The rows are grouped in 4 different ways at once. Each group adds its own fixed numbers to the row, and there is some noise. The rows also spread widely along 14 directions, which tell nothing about the answers.
In the rows, zero is written as 128.
Known rows, each followed by its group in each grouping:
[151  89 125  97 102 151  68  73 147 109 163 140 129 186 115 119 140 188
 178 151 130 142 146 102 147]
S j_469 j_585 j_779
[106 165  95  78 122 136 135 120 128 126 104 131 130 148 145  90 148 116
 117 141 111 108 155 160 132]
B j_987 j_764 j_779
[ 96 172 161 113 189 107 141 157 117 141 133 179 125 144 110 131  81  66
 160  95 134  83 153 150 109]
L j_987 j_585 j_236
[162  86 124 123 129 107  90 102 117 105 155 144 155 165 112 127 152 155
 163 186 124 149 125 117 110]
S j_132 j_764 j_157
[131 207 148 157 144 120 116 159 122 140 142 159 125 162 113  98 119 117
 143 126 114 142 132 113 158]
N j_469 j_525 j_236
[139 125 113 199 121  90  78 131 133 116 152 147 185 127 180 134 142 142
 149 109 115 158 115 164 101]
L j_402 j_525 j_157
[126 129 154 154  91 135 129 129 174 142 118 140 124 111 165 155  98 149
 128  62 129 165 158 107 138]
F j_132 j_525 j_157
[130 118 133 132 106 153 158 121 145 126 107 123 123 129 117 130 124 154
 106 142 106 126 145  94 140]
B j_402 j_764 j_157
[121 128  95 141  62 118 132 128 135 103 151 162 146 130 136 149 137 133
 185 140  98  94 116 135 106]
N j_916 j_764 j_779
[145 173 147 141 158 148 156 110 119 151 106  90  91 123 128 134 115 104
  79 116 166 138 133 134 125]
F j_916 j_525 j_779
[121 129 106 151 186 178 130  98  72 100 152  81 116 122 130 121 134  98
 105 181 156  91 123 148 114]
B j_916 j_525 j_157
[169 140 140 143 153 120 102  87 129 150 115 104 139 150 142 136 143 136
  92 123 159 162 122 140 129]
L j_132 j_525 j_236
[135 155 118 155 177 174 115 121  92 117 144  92  93 123 157 104 144  87
 149 174 175 137 151 150 130]
N j_916 j_764 j_236
[113 163 120 121 117 148 129 169 118 113 143 147 132 143 110  99 137 120
 137 176  99 116 123 153 162]
B j_916 j_764 j_157
[131 151 137 221 115 171 141 145  94  97 178 118 107 101 124 146 113 134
 155 135 145 122 104  79 134]
N j_132 j_585 j_157
[127  97 109 120  98 156 140 107 123 119 123  92 126 107 166 122 138 144
 104 146 131 114 131 124 123]
B j_469 j_525 j_779
[157  78 133  80  99 132 124 145 142 180 101 101 134 117 186 113 168 109
 159 169 168 142 134 169 125]
N j_402 j_764 j_157
[119 111 136 141  95  97 139 157 118 123 150 157 131  90 168 146 104 136
 154  75 134 103 115 132  80]
L j_916 j_585 j_236
[127 123 132 106  96  86  96 140 196 116  95 201 148 145  97 138 104 181
 125  72  93 188 139 129 144]
L j_402 j_525 j_779
[128 108 117 115 126 131 114 140 148 134 138 185 139 131 104 139 115 114
 170 105 148 102 100 129 144]
B j_916 j_764 j_236
[142 146 103 133  93  87 126 166  90 159 151 147 181 136 159  82 175 120
 147 148 130  94  56 126 119]
N j_987 j_525 j_236
[144 119 150  98 119 104 171 132  89 140 115  95 121 120 147 105 137 132
  83 151 133 104 121 120  93]
N j_469 j_585 j_779
[116 116 166 125 147 143 139 145 147 126 127 143 119 129 119 144  98 104
 145 134 141 139 155 119 146]
N j_132 j_525 j_779
[118 131  87 160  97 130  96 130 124  69 135 139 105  84 147 132 115 161
 146  84 140 153 130 136  99]
N j_469 j_585 j_157
[120 136 164 116 142 156 119 102 137 113 143 141  86 139 113 157  84 151
 149  87 140 133 182 114 119]
L j_987 j_585 j_157
[134 170 155 118 107 137 157 176  90 143 136 134  90 114 119 122 127 141
 121 137 121 107 109 126 135]
L j_402 j_764 j_236
[129  68 111 114  57 148 143 115 165 125 133 162 135 125 110 154 114 149
 188 118 126 102 122  72 121]
L j_916 j_585 j_157
[130 154 109 124 123 128 162  82 136 151 102 122 150 150 136 145 131 103
 104 118 119  77 141 138 110]
N j_916 j_764 j_157
[185 176 101 115   7  85 125 159 135 169 131 168 158 160  95 119 190 160
 171 157 113 136  34 116 142]
N j_132 j_764 j_779
[145 143 173  86  97 183 157 111 126 174 142 103  96 155  74 192 128 131
 125 169 137  50  92 156 154]
B j_402 j_525 j_779
[ 98 110 117 108 121 145 151 129 143 132 124 142 157 129 145 135 120 111
 105 126 114  66 129 150 154]
S j_916 j_764 j_236
[137 105 143  66 119 179  66  45 162 136 159 131 125 198 124 158 135 164
 183 135 137 106 176 154 146]
B j_132 j_585 j_157
[ 95 146 116 104 173 119 135 104 145 106 109 170 138 166 120 111 106  98
 141 124 101 105 197 127 118]
N j_916 j_764 j_236
[103 144  96 134 169 156 100 112  93  64 160 143  99 138 129 100 121 135
 143 143 124 119 156 136 127]
F j_916 j_764 j_236
[119  71 127 123 141  93 130 141 104  74 138 163 154 114 117 135 115 143
 120 142 112 123 123 125  99]
N j_132 j_764 j_157
[132 137 100 128 111 120 110  94 123 106 135 134 129 132 131 138 130 158
 122 100 126 114 122 153  84]
B j_916 j_585 j_157

New rows, each followed by its group in each grouping:
[140  98 159  80 147  64  98 135 112 143 132 149 171 150 164 108 137 141
 108 116 131 130 124 176 101]
L j_132 j_585 j_236
[147 164 118 120 132  99 124  80 132 110 103 148 135 160  82 151 123 175
  64  97 105 139 126 125 114]
S j_132 j_764 j_157
[120 107 107 115 135 139 113 132 107 133 142 153 129 123 169  90 135 140
 151 103 146 102 124 110 132]
F j_402 j_764 j_236
[ 87 148 136 118 171 152 109 184 101  95 158 164 105 129 108 104 107 112
 155 153 119 109 133 155 154]
F j_402 j_525 j_236
[100 108 124 118 133 105 136 179 102  95 138 136 171 120 126 118 138 101
 118 192  99  96 103 195 111]
B j_132 j_585 j_157
[139 112 123 147 111 133 119 143 114 117 147 129 146 118 136 120 143 141
 117 138 148 142  85 117 150]
N j_132 j_525 j_779
[121 139 134 117 121 151 153 131 118 115 125 147 100 141  85 117 115 161
 120 137 111 111 134  60 141]
N j_402 j_525 j_236
[138  98 123 132  96 139 132 110 162 122 135 173 106 127  86 174  95 127
 217 111 135 125 146  73  88]
B j_916 j_525 j_157
[156 149 125  99 108  82 163 114 195 163  27 144 136 122  65 173 108 107
  59  79 143 150  99 147 120]
N j_469 j_525 j_779
[142 127 150 101 128 111 138 122 133 162 127 143 128 139 127 135 117 117
 134 103 155 109 121 132 107]
S j_916 j_585 j_779
[150 122 183 141 122 106 138 119 143 138 138 146 137 166 122 127 113 142
 167 141 109 156 174  63 107]
N j_132 j_585 j_157
[144 130  91 168 134 141 137 139 107 104  93  86 103  80 164  98 159 121
 108 159 158 170 125 132 111]
N j_402 j_764 j_236
[150  93 162 174 153 100 110 129 121 129 155 148 155 130 170 131 118 122
 152 116 142 145 133 108 111]
F j_132 j_764 j_236
[132 178 145 130 183 116 130 141 120 128 106 133  97 136 108 107 109 101
 119 123 146 173 159 129 109]
F j_987 j_525 j_157
[ 94  92 140  74 192 126 119 189 101 101 123 150  96  99 118 114 106  90
 154 168 151 123 149 179 103]
S j_402 j_525 j_236
[134 138  96 117  86 110 114 122 143 136 136 170 155 165 142  81 148 147
 177 128 108 141 135  77 127]
N j_916 j_525 j_779
[129  66 153 107 136 101 129 143 141  91 116 140 139 134 108 132 121 140
 130 189  97 155 146 137 105]
F j_402 j_525 j_779
[138 100 125 121 131  92  99 134 134  63 125 167 138 134  28 178 106 150
 120 156 109 137  85 173 110]
L j_469 j_585 j_157
[121 117 116 183 166 118 162 116 107  99 111 107 151 100 120 157 117  84
  88 138 146 103 109 140  90]
N j_132 j_585 j_157
[127 140 127 143 147 133 153 106 136 137 113 151 126 138  88 159 101 109
 141 113 131  95 131  98 108]
N j_402 j_525 j_157
[121 118 123 105 136 131 159 131 143 120  91 142 113 107  93 160 107 103
 107 124 148 122 124 139 127]
S j_132 j_764 j_779
[110 139  89 166 134 126 133 142 117  68 111 108 113  95 165 101 128 123
 127 156 108 184 181 133  81]
L j_916 j_525 j_157
[111 147  99 145 140 134 141 155 119 123 108 143 129  92 126 139 123  96
 117 109 146 100 101 168 126]
N j_402 j_764 j_157
[139 108 128 118  65 165 164 110  98 126 139  78  95  99 154 144 143 160
 129 152 139  95 123 101  93]
B j_132 j_585 j_157
[111 107 182 109 147 128 141 147 140 156 130 117 140 135 192 105 104 108
 128 126 125 125 198 133 130]
S j_469 j_585 j_157
[121 193  84 130 131 138  82 180  99  86 150 173  96 133  83  63 140 145
 147 140 137 177  85 132 164]
F j_916 j_525 j_779
[126 155 114 162  87 147 143 126 153 146 124 133 137 118 144 133 124 131
 123  92 136 129 111  98 150]
S j_987 j_525 j_779
[132 135  94 165 154 139 123 107  79  69 137 132  81 109 122  86 123 172
 131 110 147 147 136  45  84]
N j_402 j_585 j_236
[138  89 154 121 132 156 126 119 115 132 141 122 114 117 161 108 115 186
  82  92 152 138 133  83 161]
S j_402 j_764 j_779
[128 149 152 150 129 111 159 133 133 143 119 137 140 136 156 130 120 106
 135 125 116 123 160 104 116]
N j_132 j_764 j_236
[ 56 146 100  70 146 157  74 127 137  78 153 210 129 168 120  86  93 187
 128  66  77  99 173 130 178]
F j_402 j_525 j_157
[118  94 139 124 239 100 118  95 105 103 122 140 145 134 143 122 100  90
  97 117 149 113 167 160  82]
B j_916 j_764 j_236
[139 185 125 191 153 122  85 170 100 140 155 112 169 138 190  57 164 119
 107 150 134 187 113 154 162]
B j_132 j_525 j_157
[146 125 111 160 160 163 113  98 108 111 136 117 106 131 112 131 134 134
 128 149 159 127 120 111 135]
S j_402 j_764 j_236
[130  94 143  95 106 103 162 146 132 123 110 142 143 133 125  91 123 154
 105 141  99 135 145  86 107]
B j_916 j_585 j_157
[119 141 133  91  98 143 122 123 153 144 117 135 143 153 129 131 130 150
  94 117 109 119 127 151 170]
F j_132 j_525 j_157
[106 124 120  93 115 130 128  99 128 135 133 138 137 132 169 127 123 135
 130  82 134  82 144 141 105]
B j_132 j_585 j_779
[158  77 175 154 123  72 193 153  74 105 126 107 140  86 123 140 110 173
  39 143 110 138  94  73  66]
L j_987 j_525 j_157
[143 137 164 174  77 139 149 124 184 186 122 131 173 143 144 175 118 129
 124  95 115 104 113 127 160]
L j_402 j_585 j_157
[129 139 159 171 111 124 142 168 145 128 133 141 155 137 120 100 111 151
  91 127 101 154 120  83 176]
S j_469 j_585 j_157
[136 126  89  99 112 184  82 101 170 113 100 124  80 115  89 159 119 141
 137 113 176 163 126 159 161]
S j_469 j_525 j_157
[100 201  64 173 137 157 119 103 105 118 145 125 135 128 159 108 134 106
 122  89 139  86 120 148 121]
S j_916 j_585 j_157
[135 153  72 151  78 188 121 138 126 125 129 124 109 107 103 140 156 135
 142 142 156 105  63 139 173]
N j_402 j_764 j_157
[125 139  86 156  88 182 135 135 177 109  99 128 119 132  90 108 134 120
 137 170 121 164 121  84 196]
F j_469 j_525 j_779
[170 177 125 160 112 127 140 136 136 166  98 103 130 129 122 114 152 121
  90 137 153 172  93 122 145]
N j_916 j_525 j_157
[132 157 119 125 191 166  67  57 135 121 143 143 106 186 108 125 118 138
 164 114 146 140 181 125 127]
B j_402 j_525 j_157
[153  98  99 169  82  78 113  95 156  87 108 146 143 101 140 151 124 182
 114  65 128 172 112 108  71]
N j_916 j_585 j_236
[129 108  84 124 136 122  92 105 103 109 146 121 176 148 154  90 162 145
 104 151 127 116  99 153 131]
F j_987 j_525 j_157
[152 160 125 135  92  70 129 136 127 150 129 186 155 149 117  92 130 174
 127  73 105 141  96  54 112]
B j_987 j_525 j_236
[102  63 118  97 116 129 170 146 153 108 109 163 139 112  80 163  97  92
 158 162 113  84 131 120 101]
B j_916 j_525 j_157
[138 132 110 124 144  98 131 131  96 147 127 118 175 157 139 105 169  95
 136 202 108  91 111 165  86]
B j_402 j_525 j_157
[133 188 125 111 128 162 144  83  84 134 149 109  80 141 139 123 127 151
 105 102 140  85 139 120 112]
B j_916 j_764 j_779
[152 158 142 129 183 131 140 106  99 134 116  92 108 157 104 126 143  84
 122 202 146 130 139 138 102]
F j_132 j_525 j_236
[126 149 200  93  90 158 112 127 126 143 196 145 129 182 108 166 113 178
 150 146  87  79 135 148 163]
B j_987 j_525 j_157
[116  44 128 166 149 129 108 110  98  46 143  67 140  83 208 133 133 162
  85 165 118 146 160 190  68]
F j_402 j_585 j_157
[115 141 101 109  65 119 118 155 161  76 122 178 135 137  31 167 119 165
 126 150  80 121  79 168 143]
S j_916 j_585 j_157
[125 100 156  95 104 156 139 143 171 165 113 117 140 142 156 115 131 122
 123 152 128 133 153 128 176]
S j_916 j_525 j_236
[145 129  90 156 106 106  83  65 133 107 154 156 165 167 108 154 143 175
 146 106 116 104  91 134 102]
S j_402 j_585 j_779
[103 164 140  95 149 122 124 121 153 128 114 177 132 164  90 154  96 113
 136 101 111 112 160 146 135]
N j_132 j_525 j_157
[152  91 144  99  84 103 148 135 133 170 117 124 157 119 178 130 149 129
 126 129 140 118 111 136 113]
B j_132 j_764 j_779
